The rows come from 4 hidden closed curves, with some noise, and rows from the same curve form a group. Each curve winds through 8 dimensions. The rows are also pushed far along 4 directions, which tell nothing about the answers.
(in the rows, 128 means zero)
Known rows, each followed by its group:
[138 110 123 126 172 101 101 110 206 100 184 137 155  95 120 146 133  59
  76 103 108 166  71]
V
[120  92  93 143 124 106 123 109 175 159 136  98 146 101 128 164 126  90
  89  89  93 168 113]
V
[124 176 121  97 139 138 140 137  78 124 112 121  92 150 113 101 165 166
 155 132 114  94 136]
V
[106 110 131 136 181 118 123 153 147 125 154 137 103 130 133 115 103 129
 142 153 140 147 124]
H
[146 112 143 138 193 153 131 141 142 115 200 139  96 129 119 112  75 128
 125 118 118 158  87]
H
[146 138 159 125 170 165 133 151 105 106 180 147 102 142 110  96  90 133
 156 122 117 122 103]
Y
[172 115 151 119  67 151 136 105 109 144 102 112 119 134 112 174 128 152
 163 116 145  93 133]
V
[134 106 124 133 132 138 127 138 122 141 121 155  77 143  97 144 168 138
 146 105 108 108  69]
Y
[172  90  96 142  93  98  81  71 133 128 125 130 130 114 109 184 162 138
  87 110 127 113  52]
H
[150  80 118 171 112 108  90  97 156 127 143 110 173 106 132 187 139  71
  59 106  99 156  86]
H
[122 140 128 137 147 147 125 148 105 139 143 122 153 135 135  97  82 132
 145 142 124 147 161]
Q
[121 116 165 106 175 124 131 129 123 127 137 155  83 143  99  94 106 165
 167 158 166 129 119]
Q
[146  77 168 168 172 137 126 139 165  90 190 181 103 145 124 121  94  87
 104 129 140 141  66]
V
[182 112 121 142  43 138 117 110 150  93  99 118 113 106 135 233 199 126
 126 102 133  54  80]
H
[150 130 112 121  78 129 118 106  86 175  89 118 154 133 134 136 104 171
 147 144 153 135 169]
Y
[174  53 125 160 134 129  91  98 163 148 123 161 134 136 103 135 116 135
  87 122 149 140  92]
Q
[155 106 101 153  76 139 120  95 133 183  99  83 195 114 158 158  80 137
  89 121 134 175 194]
H
[138 155  77 132  53 138 142 121 122 128 101 106 108 106 137 198 200 142
 134  80  95  83  86]
H
[100 149 122 111 157 113 136 130 158 116 132 128 136 123 120 113 169  88
  99 110  99 144 120]
V
[ 69 144  73 135 177 111 128 158 148 151 118  99 166 121 155  68 109 122
 101 138 104 164 200]
Q
[152 131  99 127  77 123 108  93 111 159  82  95 174 124 131 152 151 136
  98 121 120 127 161]
V
[116 127  91 138  71 131 128 127 132 173  50 116 158 127 144 154 170 140
 123 124 129 128 174]
Q
[141 109 164 111 182 124 110 121 163  87 175 124 108 102 102 139 126 116
 118 120 128 123  81]
Q
[135 160 111 122  81 165 124 149  55 170  64  90 157 146 135 112 111 192
 193 154 140  89 225]
Q
[104 152 137 138 154 152 142 154 105 153 128 141 177 153 142  59  78 115
 128 149 128 179 197]
V
[153 129 150 125 170 166 135 149 117 114 174 133  82 138 112 119  96 152
 160 122 124 122  98]
H
[ 70 194 122 104 153 130 168 168 123 107 123 145 139 132 147  48 143 112
 118 125 108 133 170]
Y
[149  90 133 170 119 126 108 118 114 123 134 149 142 159 127 114 104 117
 110 141 139 119 117]
Q
[156  61 188 161 122 147 119 121 126 126 125 147 134 153 111 117  72 132
 136 150 170 112 142]
Q
[ 92 202 122 102 169 147 133 181  92 129 128 151 139 145 140  68 130 137
 183 168 127 143 174]
Y
[150  49 163 161  99 129 131  98 120 156 102 100 140 149 118 119  50 158
 120 143 172 111 185]
Q
[185 118 158 113  67 157 128 103 102 138 103 121 109 138 103 173 131 163
 176 125 156  80 124]
V
[118 198 133 105 163 162 134 182 105 105 149 173  96 138 129 123 170 129
 189 146 119 131  95]
H
[165  70 149 146 116 144 128 122 143 134 130 130  92 137 119 155  92 155
 149 131 159 104 120]
Y
[125 189 104  86 167 122 126 150 139  78 164 156  65 113 119 141 207 124
 148 114 100 103  42]
Y
[149 106 150 132 177 131 118 100 129 130 170 132 124 139  99 102  94 120
  93 115 116 164  99]
Y
[151 125 166 134 174 155 111 126  88 137 154 160 151 167 101  56  69 135
 130 151 140 159 143]
V
[127  89 129 158 183 110 132 120 130 117 181 146 104 162 124  67  61 126
  97 137 135 148 107]
Q
[126  67 130 154 105 107 114 117 126 159 102 112 131 134 133 142  80 153
 144 157 168 122 161]
Q
[123 123  91 134  74 112 138 126 156 122 108  89 133  95 157 180 153 119
 106 100 112  95 136]
Y
[172  77 151 129 159 116  85  91 172 110 157 141 151 123  94 126 110 101
  89 125 142 133  95]
V
[165  81 172 136 137 137  88 124  76 142 117 137 110 164  87 125  96 171
 185 171 168  91 128]
Y
[ 84 179 120 102 147 110 155 129 123 121 148 125  99 116 120 141 183 100
 129 102  82 159  80]
Q
[105 151  96 131 170 118 121 147 126 127 136 119 155 133 161  71  92 137
 103 161 135 153 186]
V
[112 130 124 145 154 135 132 137 128 148 162 119 175 125 149  87  53 105
 106 129 114 191 165]
Y
[127 196 107 107 107 168 164 161 113 113 138 105  80 111 136 186 196 127
 166  86  76 105  89]
H
[154  99 131 131 171 146 128 135 165 126 149 153  92 138 112 111 110 146
 122 124 142 132 106]
Y
[115 126 106 147  78 107 152 107 170 120 134 125 124 101 156 209 177  76
  90  91 103 155  70]
H
[160  59 119 159 132 122  85  95 125 187 109  97 175 132 125 129  59 153
  93 148 148 170 178]
H
[ 84 186 110 128 134 126 153 162  95 110 133  93 135 129 158 112 150 107
 127 126  84 124 159]
V
[ 98 183 102 125  95 146 154 181 106 119 107 128 107 130 160 153 173 130
 190 134 116  93 143]
Q
[ 35 184 103 120 153 127 173 195 120 138 107 120 143 132 160  49 126 118
 145 133 101 137 212]
Y
[166  97 166 135  79 129  89 111  71 137  75 108 164 151 109 135 111 157
 166 171 173  65 184]
V
[150 136 118 129  87 139 129 112 126 127 114 106 155 115 137 142 135 125
 100 100 111 112 142]
Y
[217  52 121 163  85 124  63  87 129 115 120 130 122 131 118 194 134 154
  99 133 160  68  81]
V
[118 147 115 114 112 146 132 140  72 175  73 119 112 151 106 110 155 176
 171 130 117 107 161]
Y
[115 234 108  84 150 158 164 159 104  93 159 165  72 129 127 116 198 138
 170 107  93 125  63]
H
[148  87 107 150 117 104 103  91 177 118 143  85 167  91 137 176 127  89
  53  98 107 140 110]
Q
[132 123  77 148  63 134 130 122 133 160  81 117 123 116 131 201 203 127
 119  85  90 115  95]
H
[131 132 149 116 121 132 138 126 107 123 113 155  72 148 101 150 183 144
 160 129 133 106  80]
H

New rows. What belongs after each?
[123 140  58 140  61 118 136 106 117 178  75  84 163 121 161 154 143 145
 102 113 111 139 179]
Q
[179  98 140 157  98 125  79 104  92 129 128 140 164 142 136 147  93 138
 125 168 166 123 129]
V
[ 86 106  83 159 122  89 137 122 179 154 117 133 144 115 154 156 160  72
  68 107  98 186 109]
V
[173 104 152 113 122 149 109 138 100 124 120 134  78 147 103 140 102 197
 210 160 179  54 130]
V
[117 174 102 125  83 127 133 122 106 146 100 144 143 125 142 163 182 119
 137 126 116 152 111]
H
[158  88 136 157 131 141 100 120 113 149 138 122 165 134 126 118  59 137
 126 144 145 144 151]
Q
[178  89 163 137 120 146  97  96  98 143 108 152 134 156  85 120 123 155
 128 137 152 113 115]
Q
[121 162 130 110 101 159 143 137  91 157  71 114 136 140 109 119 168 155
 156 120 115 112 171]
Q
[168  77 160 138 134 141 102 135 110 124 127 137  77 146 102 154 111 178
 181 158 168  75 105]
H
[147 136 140 124 106 158 137 139 121 134 117 111 144 131 139 127  94 143
 158 138 149 111 182]
V
[ 99 123  81 160  64  99 121 113 158 166  75 109 241 102 183 136 126  77
  53 124 119 180 204]
Y
[116 169 124  83 134 121 143 130 143 118 142 122  97 111 105 160 183 108
 163 100  99 121  83]
V
[100 157  97 128 141 121 110 156 116 157 116 130 174 125 158 108 110 125
 147 167 134 168 182]
Y
[148  92 168 158 127 157 129 145 114 133 120 154 136 164 130  98  74 139
 146 159 167 117 166]
V
[126  98 131 136 173 141 132 153 137 157 140 144 108 146 130  84  50 164
 158 157 162 153 163]
Y
[154 122 106 144  49 124 135 117  92 117  98 112  75 145 125 201 196 146
 152 105 114  43  78]
Q
[146 103 146 121  97 131 113 107  96 162  55 110 158 156 105 101 120 172
 141 156 167  92 210]
V
[124  78 145 157  79 121 141 104 112 166  85  84 154 137 135 136  74 143
 125 137 154 126 199]
Q
[115 173 112 103 148 130 149 152 100 103 138 131  49 140 117 133 191 149
 156 115  98  90  76]
V
[107  97  90 164 125  87 116 126 180 139 147 157 131 110 154 180 148  71
  89 119 110 184  67]
V
[145 120 127 155  56 140 119 132  67 148  67 123 149 167 140 131 120 163
 170 166 162  72 185]
Q
[120 121 139 123 106 132 137 148 101 130 100 121  76 138 120 154 146 167
 198 143 146  70 126]
Q
[ 74 196 113 122 155 144 157 175 111 126 150 115 145 123 155  97 122 105
 153 129  90 163 159]
Q
[130 124 142 134  75 136 145 136  70 140  88  90 116 150 149 137  94 181
 179 162 164  77 200]
V
[ 89 139  94 126 140 112 144 152 125 153 119 105 119 127 158 111  99 150
 149 152 136 142 179]
V
[118 127 153 124 190 130 113 156 103 127 156 173 111 161 119  63  72 152
 181 185 170 143 140]
V
[144 102 133 129 100 104  98  85  96 157 101 113 148 131 112 149 119 151
 130 147 151 131 132]
Q
[105 136 166 128 156 144 138 162  96 125 133 155 145 156 132  43  59 143
 160 167 160 129 188]
Y
[154 147 143 132  95 143 108 132  65 137 106 142 151 154 140 121 104 159
 174 179 169 112 167]
V
[104 188 120 110 155 150 167 176 158  81 156 152  84 119 152 134 173 112
 153 119 114 121  99]
H
[126  90 154 159 144 104 128 129 166  83 175 159 104 130 140 156 129  73
  99 129 133 132  62]
V
[119 151 113 110 153 146 127 138  75 159  96 125 122 156 108  50 106 203
 160 153 143 117 183]
H
[104 114 109 156 180 114 129 128 187 106 174 124 143 110 129 125 150  53
  45  79  66 169  77]
Q
[122 131 111 126 141 100 110 100 109 141 131 129 155 131 128  88  92 152
 111 154 149 156 142]
H
[138 129 113 132 126 144 107 128 106 146  84 135 166 148 124  68 111 176
 128 158 158 110 189]
H
[140 208 133  88 150 168 147 158 102  80 164 130  80 125 117 129 175 138
 171 106  95  89  84]
Q
[111 149 126 134 154 143 142 150 120 131 166 126 148 125 141  97  83 108
 126 120 103 168 142]
Y
[131 184 134 114 115 152 135 138  79 123 125 135 127 142 117 134 179 115
 150 115  91 121 105]
V
[ 50 151 113 111 181  87 152 141 184 130 153 124 137  91 151 123 135  82
 105 128 109 208 127]
Q
[154 119 131 128 137 134 119 115 133 100 146  98 120 122 116 135 133 131
 105 108 113  95 110]
Q
[126 117 132 153 157 118 125 130 130  99 176 116 126 130 134 126 119  90
  84 112  94 135  93]
V
[141 144 154 108 167 145 155 128 154  95 197 152  77 125 105 137 136  97
 135  91 101 143  47]
V
[145  87 131 149 119 119 106 127 125 140 125 163 108 145 121 150 124 139
 152 152 156 124  95]
V
[135  99 129 145 137 153 133 141 145 158 110 113 142 139 135 116  88 143
 130 137 143 140 188]
Y
[181  29 166 174 152 126 106  86 151 119 180 126 118 140  98 137  63 108
  69 103 127 134  73]
V
[131 161 105 127 122 148 128 146 129 117 119 144 151 130 151  91 112 157
 139 149 153 119 164]
H
[104 172  85 109 166 112 148 135 171 114 181 158  96 102 139 144 174  90
  96  89  81 182  44]
Y
[158 131 144 133 128 151 103 143 105 120 135 158 113 136 114 167 163 125
 164 137 125 117  79]
H
[106 136 112 128 122 157 143 155 140 167  90  99 155 113 141 120 112 147
 144 126 125 141 206]
Q
[ 98 119  74 140 108  95 129 136 171 137 124  93 147  90 170 164 127 107
 100 117 114 140 145]
Y
[144 159 125 119 140 164 149 137 124 124 156 119 108 122 129 140 130 133
 133 102 102 141 108]
H
[183  60  90 150  95  92  66  77 176 134 125 129 153  98 130 198 141 121
  68 121 144 128  76]
Y
[ 90 238 105  76 139 144 171 168  88 120 140 138  85 128 136 114 181 139
 182 115  89 134 110]
Y
[121 186  88  95  87 139 152 142 117 142  87 122  94 120 137 162 203 158
 165 113 114 101 126]
Y
[132 110 156 140 181 125 109 113 114 138 161 185 142 157 109  70  76 128
 118 160 155 190 108]
H
[148  84 135 150 120 127 137 117 170 123 149 122 105 117 131 175 116 109
 108 104 126 132  93]
Y
[142 100 140 137 159 158 122 151 147 137 138 135 122 127 121 113  82 151
 150 138 147 129 146]
Q
[ 57 146  97 136 177  97 158 148 171 138 142 145 127 126 150  95 149  76
  84 117  92 198 122]
V
[118 126 103 160  92 106 110 117 120 164 112 126 212 124 179 134  82 103
 100 165 148 193 186]
V
[163  95 140 137  83 151 109 102 105 171  69 116 154 139 103 143 134 160
 127 124 140 112 160]
Q
[171 145 148 114 124 181 137 135  88 131 131 119  96 143 113 128 114 181
 172 124 135  99 135]
H
[ 90 162 108 135 155 134 149 176 146 111 158 144 117 122 157 122 130 102
 149 128 110 146 119]
Q
[119 104 154 130 173 101 103 105 117 145 153 142 164 144 107  79  71 111
 118 156 143 182 139]
V
[119 145 117 118 138 113 133 110 123 131 136  99 131 119 131 127 128 130
 104 121 112 147 133]
H
[ 74 180  75 112  95 118 144 171 107 157  76  84 142 113 172 135 142 154
 180 154 126 111 216]
Y
[145  89 160 129 154 116 114  89 119 144 148 137 121 139  94 113  88 141
 112 133 144 159 102]
Q
